The rows are grouped in 4 different ways at once. Each group adds its own fixed numbers to the row, and there is some noise. The rows also spread widely along 15 directions, which tell nothing about the answers.
Some rows, each with its group in each grouping after it:
[ -9  10  -2  -4 -21 -23  14 -13   3   7 -26 -15   3  -1 -12  -4 -27 -14
 -12 -12 -19  -2  24 -39  -1  22  13  16   3 -17  -2   7  -5   5   1  15
  -4] -> (1) faz Z_511 lofi
[  8  12   1 -28  -6  10  -6  10  16  27 -15   5   7  15  31  10  11  10
  -4   3  17  -2   5  36  11 -16 -15 -11 -14  19 -17  48  35  -9  13  28
  25] -> (1) faz Z_760 bipa
[ 13  22  29  16   9 -16  11 -17 -10 -20  19  -6 -25  -4   8  18   8   9
  11   2   0  -1 -12  10  -4  -5 -22  -9  13  13  -8 -16   1  14  -3 -14
 -10] -> (4) Pefep Z_333 bipa
[ -3   0  21  -1  20   8  24  -7  -7  13  14  20   6   3  25  22   8   8
  -9  -6  11 -19 -10 -12 -11 -16 -22 -33 -23   6 -17   1  21  -3  -4   0
  26] -> (0) tefe Z_333 lofi
[ 12  -3   0  -2  -9  -1 -11  -6   4  21 -10  -6  -2   6   8   0  -3  18
 -11  -7  19   0   3   6  -1   9  -4  -2   1 -15  -5  24  15   3   5   7
  -6] -> (4) Pefep Z_511 Dekun
[  7   6  17   1  -1   6   8  -8  -2  -1   6 -28   7 -15 -16 -15   6 -19
   7   7 -25 -23   9  -6 -10 -23  -3  33  -3 -14 -13  -8  12 -19   3  -2
  23] -> (5) tefe Z_760 Dekun
[ -6  -5  26 -21  -8   6  -8  -5   3  13   2 -12   6  -1  12  -2 -10  -9
 -17 -14 -10 -12  21 -14 -34 -15 -18   3 -14 -27 -21  22  26 -23   3  21
  17] -> (5) bebod Z_333 Dekun
[ 11  -2 -11  17 -27 -10 -19  13   8 -15 -11  -6  -4 -16 -23   0  16   8
  33  11  24  -7   6  12  32  36  26  22  21   3   6  -9   4   9   6  -9
 -27] -> (3) bebod Z_760 Dekun
[  8  11 -17  10 -20  11 -19   6  16  -8  -5   1  -5 -19 -20  -3   9   2
  15  12  19  -9  -7   2  29  26  20   2   6  -3  16   6 -13   2 -21   8
  -3] -> (3) faz Z_333 Dekun
[ -1  12   1  -6   6  10  14  -7   1   1  -8  -5  -7   9   3   0  -1  -4
  -6  -8  -7   1  -6 -15  14 -12  12 -19 -12  -7   9  22  15  11  -5 -16
  20] -> (2) bebod Z_760 bipa
[ 11  21 -11  14 -19   2  -4  -4  12  -4 -27 -17 -22   9  -1   5  -2 -13
   6   0 -17  25 -10  25  36   0  12  -1  15 -14  18  14  -2   9  -8  -1
   1] -> (2) tefe Z_333 Dekun
[  5   7  -5  -4 -15 -24  -4   6  16  -9  -7 -23  16  -7 -18  -3   3  10
  10   1  13 -15  17   4  10  13   7  32  15  20 -16   2  12   2  30  10
  -8] -> (0) bebod Z_511 lofi
[ 25  12   7   8 -25   6 -20  -8  -3   6 -14 -17   1  -3  -1 -13  27  -8
 -10   6  -9 -12  13  17  17  17  -5   0 -14   4   4   4  15   4 -21  33
  14] -> (0) bebod Z_333 Dekun
[-10  15   6  -8   5  -7  11 -13  10  -6   1   9  -3   2  13  22  -9  -3
  -2  -3   5   4  -7   3   2  -2 -13 -27   0  27  -1  15   3   9  -8  15
   7] -> (5) bebod Z_511 bipa
[-13  -3  15  11   1   0  12   2  -2   4   8  12   5  -7   3   8  -6  -2
  -2  -6   5 -15  -1 -10  -8   8 -11  -4  -2  -1  -9 -13   1  -6  -6   7
   7] -> (2) tefe Z_333 lofi
[ -3  22  11 -10 -19  -2   5   1   4   0 -22 -23 -10  19  -4 -12  -2 -22
 -21 -10 -33   0  17 -15   9  -2   5  14  -8  -6   4  13  13  -5  -4  10
  28] -> (5) Pefep Z_333 Dekun
[  2   2   1  -8   2  10  -4  -3   0   7   2  12  -9  -6  13   6  -1   6
  29   6  29 -28   3   8   3   4   5   7   0   6 -11  13   9   5  -6  -2
   2] -> (1) bebod Z_760 bipa
[ -2   0  -3  25 -23 -10   6   4   0   4 -25  -2   1   4 -10  -3  -2 -16
  -2   2 -20  20   5   9  24  26  10   8  13   0  13  -7   3   4   2   2
  -4] -> (0) Pefep Z_511 bipa
[  9   7  -1   9 -10   3  -7  -2  -3  10 -12  -7  -4  -3  -1 -10   0   2
   8   6   2  -9   6  12  15  12   5  15   5  -4  -1   8   3   9   0   5
  -1] -> (1) bebod Z_333 bipa
[ -6  10 -19  -7   5  -6  -3 -15  32 -15   0 -29   3  -6 -26  -5 -32   2
 -11  -7   0  14 -15 -10   3 -14  18  11  24  -4  10  24 -13   4  18  -8
  -3] -> (3) bebod Z_511 bipa
[ -1   2  23   4   7  -4  13  -7 -17   9   5   6   6  -5   7   1  -2   9
  -9  -7   0  -5   3 -10 -11   6 -14 -17 -11   2 -13   5  18   6   3   5
   1] -> (0) bebod Z_760 bipa
[ 13  -3  -5  23  12   9   9 -13   7   3  10  -9  14 -13 -11  -1   9   8
   2  12  -2  20 -30  25  18 -16   4 -11  10   0  19   0   7   4  10 -20
   1] -> (2) faz Z_760 Dekun
[  9  14  19  19 -14  16   2  19  -5  15  -1  16   9 -14  17  17  26   4
   0  15  -8  21  -9  51  20   1 -34 -36 -13   8  -8  16  26 -15  -2  31
  11] -> (2) bebod Z_760 Dekun
[ 13   3  -3  14 -22   0  -6  -8   4   3 -16 -10  -2  -7  -6  -4   9 -20
   8   7 -14  -1   8  10  14  14  10  16   3  -4  10  -6   3  -1 -15   9
   4] -> (0) Pefep Z_760 lofi
[  1   2  18  12  10 -12   9  -6  -2  -4  21  13   5 -22   6  25   1  21
  11   5  24 -10 -10   9  -9   4 -24 -15   7  16 -21  -6   3   2   8   6
 -15] -> (3) bebod Z_760 lofi
[-10 -10 -14  12  -5  10  -3   5   9  11 -15   0   9   1 -18 -20 -10  -6
  -6  -1  14 -25  -4  -1  18  17  21  31  10   5   7  -6 -10   3  -7   3
  12] -> (5) tefe Z_760 bipa
[-21 -10  12   1  18  -5  24   4   9  16   4  -4   4  11  11  17 -36  12
 -10 -18  -5  28 -16   5 -14 -34 -10  -5  20 -30 -15  22  18 -12  44 -25
  -4] -> (2) tefe Z_511 Dekun
[  4 -12  10  20   3   3  21  -5  -6  20 -11   3  -2   9  15  12   9  -8
 -12  -5  -5 -23   0 -10  11 -12   4   3  -9 -25 -14  -6  14   0  -2 -11
  19] -> (0) faz Z_760 lofi
[ 11 -18  17   6 -10   6 -30 -10   3 -10  21  -1  15 -25  -9 -10  15  -6
  18   7  10   9   5  23 -18  20  -5  -5   6  11  17 -14  19  -6  -8   9
 -16] -> (0) bebod Z_333 bipa
[  0   5   2  14   3 -13  13 -10   5  -3  -5 -11  -4  -4  -5   9 -14   3
  -2  -5  -6   8  -8  -4   9  -6   6   2  14 -11  -2   4   0   9  14 -13
  -8] -> (3) bebod Z_760 lofi
[ 19  -8  12  -4   2 -10  -9 -29  -7   4  17  -6  12 -28   2  11   8  14
   8   5  22 -21   6 -11 -26   8 -19 -16  -7  -3 -15   3  10   7  -9  16
 -13] -> (5) bebod Z_511 bipa
[ 11  -2   9  22 -11  12 -10  -6  -1   8  -3  -3  -8   1   3  -3  13  -8
 -14   3  -5 -10  -2  15   8   9  -7   1  -2  -8   4  -4   3  -2 -23  15
  11] -> (0) Pefep Z_511 Dekun
[ 14  -2   2   7   5  -2   5 -15   3   0  -3 -14  -6   8   7   8  12   5
   0  -5   5 -10  -5   0  13 -14   8  -4  -1  -9   2   2  17  15   5 -20
   7] -> (2) bebod Z_333 lofi
[ 13   3   4   9  -5  -1   0   3   5  -1  -5 -11  -9   3   3  11  18  10
  -4  -6  12 -20   0  -4  18  -4   4  -2  -5 -15 -10   4  15   8   4  -8
   8] -> (2) bebod Z_333 lofi
[  3  -6   2  14  -7   2  -3 -10  -3  10  -5   0  -5  -9  -5  -3 -10   0
   6  -1   7  -7  -1  -4   0  16   5   5   9 -22   3  -2  -3   2 -10  -1
 -10] -> (4) tefe Z_511 Dekun
[-16   6   9 -11   3  -8  10   6   9  -5   1   3   3   8   2   9 -13  10
  -7 -19   6  20  -1 -12  -1   4   2 -23   0   6   5  17  20   6  19 -10
  -2] -> (2) bebod Z_333 lofi

New rows, each followed by its group in each grouping:
[ 14   0  -3  -1   8  10   6 -23   1  18   9   2  16 -24   4   5   2   3
   8  15   6   0 -15  10 -10 -14 -15 -16  -9   0  -2  15   7  -6  -8   6
  11] -> (5) Pefep Z_760 bipa
[  4   9   7   6 -16   4  -4   2   1  14 -10 -10   3  -8  -6  -6  -6  -2
 -12   1 -13   2   6   5   2   5 -11   1  -2 -19  -8  15   5 -13  -2  25
   7] -> (3) tefe Z_511 Dekun
[  7   2 -11   9 -11   7   0  -8  10   2 -11 -10   0  -3  -8  -4   7 -13
  11   8  -3  -4  -2   4  20   1  19   8   2  -9  16   2   2   2  -9  -6
   9] -> (2) faz Z_333 Dekun
[ -2 -13   1  -1  18   6  18 -15   4  24 -15  -9  -1  29  18   3  -7  -2
 -30 -17  -1 -19  -7 -13   6 -32  10   1 -10 -19  -5  17  18  10   7 -18
  28] -> (5) bebod Z_760 lofi
[  4   5  -3   5   5  18  17   1  -2  24  -9  -9   4  -1   0 -10  -5  -1
 -11   5 -15  -6  -8  -4   8 -24   3   7 -10 -27  -8  25   9 -10   8 -11
  29] -> (3) Pefep Z_760 bipa
[ 33  -1  34  11  -4 -10 -22 -34  -4   0  13 -29 -13  -6  14   7  18   4
 -25  -6  -2 -17   7  17 -24 -11 -37  -6   1 -17 -21  -3  14   5 -13  27
  -7] -> (4) bebod Z_511 bipa
[ 16  26  31  25 -26  -2  -9  14 -26  12 -17  -5 -23   0   6  -6   7  14
 -11  -5 -13  13  11  23  16  30 -25  -9   0 -21 -11   7   9   6  -9  27
 -14] -> (4) tefe Z_333 Dekun
[-11   7   9  12  -2   1   7  -7  12  -6   3  -2  10  -9  -6   6 -11 -13
 -18  -4 -18  19 -10   5   2   0  -8 -12   5  11  11  -3   1  -4  -1  13
   6] -> (1) bebod Z_760 lofi
[ -4   5 -10  -2   6 -18  33  -8  10  -5   3 -16  26 -15 -23   6  -3   3
   7   4  -2  -8  -5 -30   2 -10  12  12   1   8  -7  -4   8  -2  28 -23
  10] -> (2) Pefep Z_760 lofi
[  2   1  -3  13  -9  17   7  21   2  21 -17   2  11   4   0  -5  10  -2
  -9   4  -7  -1  -4  18  27  -2  -1   1  -7  -7  -6  14  18 -11   8   8
  25] -> (0) tefe Z_511 bipa
[  9 -11  -5  13  -9   5   0  -5   3  26 -16  -9   7  -6   6   0  -4  -2
   7   7  -3  -2   1  23  10  -7   3  17   7 -27  -9  15  12  -6  10   2
  -1] -> (2) bebod Z_760 Dekun
[-10  16  -6  -8 -14   5  12  -5   8   7 -19   0  11  -5  -5  -3 -13 -25
   8   4 -25  22   2   5  10   4   6  -6  -5   6  16  15   8 -10  -7  15
  15] -> (2) tefe Z_760 Dekun
[ -2  -4  19  25   1  -3   9   2  -8  15   4  13  -4  -5  18  13   0   4
  14   9   6 -14  -1  28   1   2 -16  13  13  -3 -22 -11   3  -7   6   6
  -5] -> (0) faz Z_333 Dekun
[  4 -10  33  -1  -2  -9   5 -17 -11   5   6  -1  -2  -2  18  16  12  -6
  -8 -10   1 -24  16 -14 -24  -4 -20 -12 -14 -12 -23  -7  26  -1  -8   9
   4] -> (2) bebod Z_760 bipa
[  9   7 -15   5  -8  11 -11 -14  21  -5  -5  -5  -9 -11   4  17  -5  -7
  14   5   6   7 -16  14  14  -7  10 -10  10 -13   9  17  -6   0 -13   0
   1] -> (0) bebod Z_333 Dekun
[ 15  19   7  18 -11 -12  10 -14  -6   0  -9 -11 -13 -10   0  14   2   4
  -2   0  -9   5  -3  -4  11   6  -9 -12   1 -14  -4   2  -3  12 -10   3
  -7] -> (2) Pefep Z_760 lofi
[-15   7  18   5   6  -5  16   6   1  -2   3  15  -7   6  16  20  -9  -3
  11  -3   2   3  -4  15   1  -3 -15  -8  10  17 -13   0  11  -4   8   2
   4] -> (0) tefe Z_511 bipa
[  8  17 -10   1  -7  16  -2  -2  11   1  -8  -2  -5  -4  -4   0   6  -5
   7   7   5  -8 -12   5  23   0   9  -5  -5   0  11  11  -2  -2 -18   3
  19] -> (4) tefe Z_333 Dekun
[ 22 -14 -10  16 -33  -1 -20 -17   4  23 -33 -11  -3   4   4  -8  13 -25
  -4   4  -4 -17  19   8  14  25  14  25  -2 -23  11  -9   2   2 -28  20
   5] -> (4) Pefep Z_333 lofi
[  0   7   1  -7 -28 -18  -7  -4  14 -14 -10 -10   4 -22 -14  16  -9 -14
  16  -2 -11  31   9  -7  -5  15   2 -10  10 -13   3   8   8 -12   7   9
 -17] -> (3) tefe Z_333 bipa
[ 17  14  16  19 -11  10 -12   5  -4  -5   5 -21   1  -7 -18 -21  19   5
 -12   5 -17  11  -3  20  17   8  -7  -3   0   0  13  -2  14   2   3   6
   3] -> (1) bebod Z_333 Dekun
[ -1  12  -4  -7  -5   7   1  -2   6  13  -9   7  -8  -3  11   8 -14   7
   3  -3  12   3  -4   1   5   2   0 -15  -1 -15  -3  32   1   2  -7   9
   3] -> (2) faz Z_333 bipa
[ 16 -21  -7   8 -15  10 -19 -17   4  20 -14 -14  21  -2 -11 -22  15 -12
 -23   2  -5  -1   7   3   6  15   9  -3 -11 -12  19   7  18   2 -12  16
  11] -> (3) bebod Z_511 bipa
[ 14 -12 -25  13 -11  12  12  -4   2  20 -25   1  14  -4  -3  -1  17 -17
  21  17  -7  11  -9  12  34  -1  28  -1  -6 -12  22   8  18   1   0 -24
  15] -> (2) Pefep Z_760 bipa
[  2  16  18 -23 -21   4 -11   8   1  12  -8   6   4   2  18   0   6  -6
   4   0  -6  18  20  21  -9  10 -20 -14 -15  14  -5  29  32 -14  -1  32
  12] -> (0) Pefep Z_333 bipa
[-14  13  -5   5   1  11  26   6   5  20 -19  -1   0  14   6  -6 -21 -16
  -7   0 -29  14  -3   7  16 -13   6  11   1  -8   3  21   5  -8   8  -3
  27] -> (0) Pefep Z_511 lofi
[  5   5  21  26   6  12  13  -4 -11  19  -4  -7 -15   7  13   1   1  -3
 -25  -4 -14 -29  -8   9   6 -20 -20   8  -4 -26 -24  -2  -2  -1 -12   9
  24] -> (2) tefe Z_760 bipa
[ 15   0  -7 -15 -15  16  -3  -2 -13  25 -23 -16   4  -2  -7 -30   5  -8
  23   5  -5 -21  23 -16   7   6  26  26 -17 -31   3  22  23  -4  -4  -8
  17] -> (5) tefe Z_333 Dekun
[ 14 -16  23  -1  -2   5  -2  -4  -2   5  10  -2  10  -7  10   9  35  -6
   4   4   4 -16   8   5 -11 -12 -13  -7 -18  -1  -8  -8  38 -13  -1  -4
  17] -> (5) Pefep Z_760 lofi
[ -1   2   6   0  18 -12  11 -26  -7  -4  13  -2   8  -4 -10  -5 -15  14
  -5  -9   9  10 -13 -22 -11  10   0 -20   4  14  13  -6   2  22   6 -15
 -12] -> (1) tefe Z_333 bipa
[  4  -1 -17   4   4  -2  19 -13  15   2  -4   5   7  -5   4  30   4   2
   7   5  13   1 -23 -11  16 -13  10 -20  -3  -1   0   9   7   2   3 -20
  10] -> (0) Pefep Z_760 Dekun
[-4 -1  0 13 -6  2  0 12 15  1 -3  2  1  0 -1  6  7 -2 11  8  7 -4 -5 27
 22 -1  4 13 15 10  1  0  8 -7  9  1  5] -> (5) faz Z_511 Dekun
[-22  34  16  -6  21  18  25  -3  -2  -8  19  16 -11  -5  10   1 -22  -9
  20   7 -13   0 -11   4  -3 -14  -9 -12  -2  23   2  16  -3  -4 -12  -1
  21] -> (0) bebod Z_511 Dekun
[ 20   6  13  -6  -7 -20  -6 -30  15 -27   6 -38 -10  -5  -3  12  16 -19
  11  -3  -9 -20  15  -7  -9 -18   0  16   7  -2  -6 -12  15   3  -3  -3
   3] -> (2) bebod Z_511 lofi
[ -6  -3   5  -6  -9  -9   9   7  11   0   2   5   7 -12   6  25   0   2
  20   2  14  -3   3   2  -7  -6  -7   1   5  -3 -21   8  17 -15  18  -5
  -1] -> (2) Pefep Z_760 bipa
